The rows of each matrix lie in a flat space through zero, up to rounding. After each matrix: how many dimensions does the smallest such space have?

[[ 19   6  16 -45  21  42 -48  -2   2  28   2 -36  19  15 -17  32 -35 -62]
 [  6  20  -1  38  -2  -7  22  17   4 -10  -3  37   9 -11 -19  -4  13  37]
 [ 16  -1 -44   6  -9   0  14  21  -9 -34 -24  16  -9 -19  15 -13 -18  27]
 [-45  38   6  -7   8 -25  24 -19  19 -20 -23  50   8  -3 -28   6 -13   1]
 [ 21  -2  -9   8 -37 -20   9  -2   2 -32  36  15  31  -2  -9  24  12  31]
 [ 42  -7   0 -25 -20  30 -22  10 -30   1  23 -28  29  16   9  34 -19 -17]
 [-48  22  14  24   9 -22  30   7 -29  -4 -16  19 -34  -8   9 -19  -1  23]
 [ -2  17  21 -19  -2  10   7 -12   6   8  15  11  19  16 -27  40  -5  -7]
 [  2   4  -9  19   2 -30 -29   6  13  -8   2  -4  43 -30 -15 -19  13   3]
 [ 28 -10 -34 -20 -32   1  -4   8  -8 -55  19  12  -1  -7  -1  19 -32  14]
 [  2  -3 -24 -23  36  23 -16  15   2  19 -39 -26 -17 -22   2  -6 -27 -17]
 [-36  37  16  50  15 -28  19  11  -4  12 -26  -7 -15  -1  25 -22  17   8]
 [ 19   9  -9   8  31  29 -34  19  43  -1 -17 -15 -48  -1 -10 -10 -33 -38]
 [ 15 -11 -19  -3  -2  16  -8  16 -30  -7 -22  -1  -1  -5  23 -25 -15  -3]
 [-17 -19  15 -28  -9   9   9 -27 -15  -1   2  25 -10  23   5 -14  -1 -16]
 [ 32  -4 -13   6  24  34 -19  40 -19  19  -6 -22 -10 -25 -14   4 -17  10]
 [-35  13 -18 -13  12 -19  -1  -5  13 -32 -27  17 -33 -15  -1 -17 -33 -12]
 [-62  37  27   1  31 -17  23  -7   3  14 -17   8 -38  -3 -16  10 -12  -1]]
	10

[[-18  -8 -14   0  10 -17   1   3   1 -17   2  11   8   9   5  10  -4  -9]
 [ -8 -33 -35   0 -17  16   0   4  -5   7  -3   2  -1  27  -6   8   1  -9]
 [-14 -35 -39 -10  -9 -14   5  26   2  -5 -11   7  20  30  -1  10  -3   3]
 [  0   0 -10 -73 -12  46  37  -5  -9  -2  15  21  11 -29  30  31  14  -6]
 [ 10 -17  -9 -12 -17  18   2  -1  -2  11   1   3   7  -6  17  -1  23  -4]
 [-17  16 -14  46  18 -64 -18   5   2 -18  -1  16  19   5   4  -5 -12  13]
 [  1   0   5  37   2 -18 -24  -8   2   2   2  -1  -2  -2   4  -8   3  -7]
 [  3   4  26  -5  -1   5  -8  -5  -1   5  -1 -22 -11  -2  -7 -17   0  -7]
 [  1  -5   2  -9  -2   2   2  -1  -9   6  -6  -8   1  -6   5   2   0  -3]
 [-17   7  -5  -2  11 -18   2   5   6  -8   9  -3   2  28 -13 -18  -8   4]
 [  2  -3 -11  15   1  -1   2  -1  -6   9 -11 -12  -7  21 -18 -16  -3   8]
 [ 11   2   7  21   3  16  -1 -22  -8  -3 -12   0 -16 -16   0   2   9  -9]
 [  8  -1  20  11   7  19  -2 -11   1   2  -7 -16 -25   2 -17  -5  -2 -12]
 [  9  27  30 -29  -6   5  -2  -2  -6  28  21 -16   2 -24  13  -9  -4   8]
 [  5  -6  -1  30  17   4   4  -7   5 -13 -18   0 -17  13 -19  -5   3  -5]
 [ 10   8  10  31  -1  -5  -8 -17   2 -18 -16   2  -5  -9  -5 -24  19   2]
 [ -4   1  -3  14  23 -12   3   0   0  -8  -3   9  -2  -4   3  19  -9  -6]
 [ -9  -9   3  -6  -4  13  -7  -7  -3   4   8  -9 -12   8  -5   2  -6 -18]]
	10

[[ 69  41  -8  -4  13   5 -17  19 -30   5   8 -22  30  17  33  13 -14 -52]
 [ 41 -23  24 -40  30  49  -4 -52 -23  33   7 -32   2  43 -29  34   5   1]
 [ -8  24 -23 -20 -78 -55  -2  10 -34  13   7   4  19   5  24  -5   1 -19]
 [ -4 -40 -20  46 -32   3  12   6  29  -1  73  -1  -7   2 -10   2 -30 -21]
 [ 13  30 -78 -32 -27 -45  56  36  24  22  10 -38 -14 -22   7  -1   0 -75]
 [  5  49 -55   3 -45 -54 -12 -11  26  15  -7  16   9  -9  10 -40 -37 -39]
 [-17  -4  -2  12  56 -12 -51  -7 -38 -18 -49 -14  11   0  29 -23 -10  17]
 [ 19 -52  10   6  36 -11  -7  35 -37  -3 -30 -33   9   0 -19 -27 -10  -7]
 [-30 -23 -34  29  24  26 -38 -37  35 -18  40 -30  -8  17 -15  -5 -14 -18]
 [  5  33  13  -1  22  15 -18  -3 -18  14 -26  -4  -4  18  19 -14 -13  17]
 [  8   7   7  73  10  -7 -49 -30  40 -26 -66  46   9  -6   8   3 -27  50]
 [-22 -32   4  -1 -38  16 -14 -33 -30  -4  46  15   1  18 -12  62  -1  17]
 [ 30   2  19  -7 -14   9  11   9  -8  -4   9   1  15   4   5  32  22  -6]
 [ 17  43   5   2 -22  -9   0   0  17  18  -6  18   4   5   9 -34 -16  -3]
 [ 33 -29  24 -10   7  10  29 -19 -15  19   8 -12   5   9  29  45  24  16]
 [ 13  34  -5   2  -1 -40 -23 -27  -5 -14   3  62  32 -34  45 -12 -19  -8]
 [-14   5   1 -30   0 -37 -10 -10 -14 -13 -27  -1  22 -16  24 -19  37   0]
 [-52   1 -19 -21 -75 -39  17  -7 -18  17  50  17  -6  -3  16  -8   0   0]]
	12

[[ 31  -4 -18 -14  12 -18  -8  12   4  -5  26   5   8   3  15   6   9  10]
 [ -4   7 -24   4  -6  11 -12  22  19   4 -10  19   4  -9  -5   9 -15 -20]
 [-18 -24 -48  59 -12 -40  -6  14 -10  15 -18  32 -11   5  -7   4   9 -11]
 [-14   4  59  34   8  -8  -1 -14  -4  11 -21 -11  27   2  -3  -2  13  14]
 [ 12  -6 -12   8  18 -19 -15  -2  12  25 -14  10  12  14   2 -25  20   0]
 [-18  11 -40  -8 -19  -9  -5  38  15  14   2 -11  17 -13 -21   5  -3  -4]
 [ -8 -12  -6  -1 -15  -5  22  -6  24   5 -19  17   8  -7  -8   5 -13 -10]
 [ 12  22  14 -14  -2  38  -6   0  -2  13 -15 -41   0   4   2 -20 -33  25]
 [  4  19 -10  -4  12  15  24  -2  15 -19   4   1  21   8 -19 -12 -38 -14]
 [ -5   4  15  11  25  14   5  13 -19 -13   3   2   4   1   6  35  16  -2]
 [ 26 -10 -18 -21 -14   2 -19 -15   4   3   5  -7 -12 -16   5  -5 -16   6]
 [  5  19  32 -11  10 -11  17 -41   1   2  -7  13  12  20  15   0 -10  17]
 [  8   4 -11  27  12  17   8   0  21   4 -12  12  17  30  16 -19  -8 -18]
 [  3  -9   5   2  14 -13  -7   4   8   1 -16  20  30  31   1  -4  -7 -12]
 [ 15  -5  -7  -3   2 -21  -8   2 -19   6   5  15  16   1  10 -30   1  -1]
 [  6   9   4  -2 -25   5   5 -20 -12  35  -5   0 -19  -4 -30  13   8 -28]
 [  9 -15   9  13  20  -3 -13 -33 -38  16 -16 -10  -8  -7   1   8  31   6]
 [ 10 -20 -11  14   0  -4 -10  25 -14  -2   6  17 -18 -12  -1 -28   6 -12]]
	16

[[-22  -6 -33   6   6   9 -11  17  15 -12   9  20  16  11  14 -27 -11   4]
 [ -6 -23  -3  31 -40   2  10   9 -27   4   5   3 -17  54 -24 -22  11  -8]
 [-33  -3  12   0  11  -1   3   9  -7  11 -35  -8  11 -25   9  31   8 -14]
 [  6  31   0 -27 -27  15 -18  17 -36   6 -13   7  18 -24  11  -5 -16 -19]
 [  6 -40  11 -27 -39 -16  19   8  37 -22   9 -10  19 -12  -8  10   9  23]
 [  9   2  -1  15 -16 -16 -17  15 -20  -5 -23  10  50  -6  18  16  -9  24]
 [-11  10   3 -18  19 -17  37   0   9 -13 -30 -10 -25 -12   9  -3   9 -34]
 [ 17   9   9  17   8  15   0  47   1  -3 -11  13   8  23 -15  10  24 -24]
 [ 15 -27  -7 -36  37 -20   9   1  31  -6   3   7 -19  24 -11  31  22 -22]
 [-12   4  11   6 -22  -5 -13  -3  -6 -21 -23 -19  13 -41  39  12   7  27]
 [  9   5 -35 -13   9 -23 -30 -11   3 -23  11  -1  -1  20 -60  -3   1   1]
 [ 20   3  -8   7 -10  10 -10  13   7 -19  -1   9  14   0  12 -19   2  17]
 [ 16 -17  11  18  19  50 -25   8 -19  13  -1  14   2  -3  19  10   5 -20]
 [ 11  54 -25 -24 -12  -6 -12  23  24 -41  20   0  -3  -8  -4 -34   1   5]
 [ 14 -24   9  11  -8  18   9 -15 -11  39 -60  12  19  -4  37 -16  -2  54]
 [-27 -22  31  -5  10  16  -3  10  31  12  -3 -19  10 -34 -16  50  25   2]
 [-11  11   8 -16   9  -9   9  24  22   7   1   2   5   1  -2  25  13  -7]
 [  4  -8 -14 -19  23  24 -34 -24 -22  27   1  17 -20   5  54   2  -7   4]]
	13

[[ 12   1  -6   1 -11  -9  -6  -5   4  -1   3  -5  -9 -14   5   1   4  -2]
 [  1   3   8   1 -11  -3   6  -5   2   9   5   4  -5   2   2  -9  -1  -1]
 [ -6   8  19  -9 -19  11  -7   3 -12  10   8   9  -1   2  -5 -13   0   8]
 [  1   1  -9   7  -9  -2   1  -6   0 -19  -2   1 -13  -1  -6   1  -8   4]
 [-11 -11 -19  -9  77  12   0  17   2   1 -28 -23  34   3  -3  21  -4  -1]
 [ -9  -3  11  -2  12  17  -8  13  -5   3  -3   6   2   7 -12   1  -4  16]
 [ -6   6  -7   1   0  -8  20 -12  -2  -4  -2  -2   8  11   8  -6  -4 -16]
 [ -5  -5   3  -6  17  13 -12  14  -6   1  -4  -1  10   1  -6   9   3   8]
 [  4   2 -12   0   2  -5  -2  -6   0 -10  -5  -8  -6 -10  -2   1  -5   1]
 [ -1   9  10 -19   1   3  -4   1 -10  19   3  -6  15  -7   6 -10   5  -5]
 [  3   5   8  -2 -28  -3  -2  -4  -5   3  12   7  -4  -2   5  -6   7  -4]
 [ -5   4   9   1 -23   6  -2  -1  -8  -6   7  12  -9   6  -6  -7  -3   6]
 [ -9  -5  -1 -13  34   2   8  10  -6  15  -4  -9  47  12  20  13  17 -25]
 [-14   2   2  -1   3   7  11   1 -10  -7  -2   6  12  17  -1  -1  -3  -5]
 [  5   2  -5  -6  -3 -12   8  -6  -2   6   5  -6  20  -1  21   4  14 -25]
 [  1  -9 -13   1  21   1  -6   9   1 -10  -6  -7  13  -1   4  19   7  -5]
 [  4  -1   0  -8  -4  -4  -4   3  -5   5   7  -3  17  -3  14   7  16 -15]
 [ -2  -1   8   4  -1  16 -16   8   1  -5  -4   6 -25  -5 -25  -5 -15  32]]
	6

[[ 24  -2 -10 -34   7   9 -16 -12  20   1  -1  35  34  15   8 -16   6  25]
 [ -2   9   0  19  -7   3  16   0   5   8   1   7  -1   2   6   7   0  -1]
 [-10   0   4  12  -2  -4   5   5  -8  -1   1 -15 -14  -6  -4   6  -2 -10]
 [-34  19  12  83 -13 -12  51  25  -9  17  12 -30 -45 -10  -4  29  -3 -35]
 [  7  -7  -2 -13  27 -18 -13  24  20   5  24  11  12  15 -17 -22  17   6]
 [  9   3  -4 -12 -18  20  -1 -27  -6  -5 -21  11  10  -3  18   8 -10  10]
 [-16  16   5  51 -13  -1  35   9  -2  13   4  -9 -21  -4   4  19  -3 -17]
 [-12   0   5  25  24 -27   9  40  13  12  32  -9 -13   8 -23 -10  16 -14]
 [ 20   5  -8  -9  20  -6  -2  13  37  15  22  41  31  26  -1 -21  18  20]
 [  1   8  -1  17   5  -5  13  12  15  12  13  12   4  10  -1  -2   8   1]
 [ -1   1   1  12  24 -21   4  32  22  13  30   7   2  14 -17 -15  17  -2]
 [ 35   7 -15 -30  11  11  -9  -9  41  12   7  61  51  29  14 -22  14  36]
 [ 34  -1 -14 -45  12  10 -21 -13  31   4   2  51  48  23  10 -24  11  35]
 [ 15   2  -6 -10  15  -3  -4   8  26  10  14  29  23  18  -1 -16  13  15]
 [  8   6  -4  -4 -17  18   4 -23  -1  -1 -17  14  10  -1  18   8  -8   9]
 [-16   7   6  29 -22   8  19 -10 -21  -2 -15 -22 -24 -16   8  24 -14 -16]
 [  6   0  -2  -3  17 -10  -3  16  18   8  17  14  11  13  -8 -14  12   6]
 [ 25  -1 -10 -35   6  10 -17 -14  20   1  -2  36  35  15   9 -16   6  26]]
	3

[[  3  -5 -11   1   1   6  -2   2   1  -9   0  -9  -5   8   8  21  -3  -3]
 [ -5  49  43 -15 -39 -41  -9   4  -6  13   1 -15  32 -47 -33 -58 -21  14]
 [-11  43  28 -23 -22 -22  -6  29 -23   2 -23   2  58 -44 -46 -33   0   8]
 [  1 -15 -23   1  15  19   1   9  -3 -13  -9   3  -1  17   8  36   9  -7]
 [  1 -39 -22  15  28  22  17 -14   1   1  15   4 -34  25  26  28  16 -15]
 [  6 -41 -22  19  22  17  15 -24  10   1  26  -9 -49  30  37  29   5 -15]
 [ -2  -9  -6   1  17  15  -2   7   2   3 -17  35   7  13  -3  -3  17   5]
 [  2   4  29   9 -14 -24   7 -32  13  25  31  -8 -28 -12   7 -50 -13   4]
 [  1  -6 -23  -3   1  10   2  13 -12 -22  -2 -31   3   4   6  51  -3 -14]
 [ -9  13   2 -13   1   1   3  25 -22  -4 -20   6  37 -19 -25   2  13  -3]
 [  0   1 -23  -9  15  26 -17  31  -2 -20 -42  32  32  18 -11  32  14   8]
 [ -9 -15   2   3   4  -9  35  -8 -31   6  32 -43 -14 -24   4  12   8 -31]
 [ -5  32  58  -1 -34 -49   7 -28   3  37  32 -14  -5 -46 -17 -90 -20  10]
 [  8 -47 -44  17  25  30  13 -12   4 -19  18 -24 -46  40  43  72   5 -22]
 [  8 -33 -46   8  26  37  -3   7   6 -25 -11   4 -17  43  27  69  10  -9]
 [ 21 -58 -33  36  28  29  -3 -50  51   2  32  12 -90  72  69  29  -7   2]
 [ -3 -21   0   9  16   5  17 -13  -3  13  14   8 -20   5  10  -7  14  -9]
 [ -3  14   8  -7 -15 -15   5   4 -14  -3   8 -31  10 -22  -9   2  -9  -8]]
	4
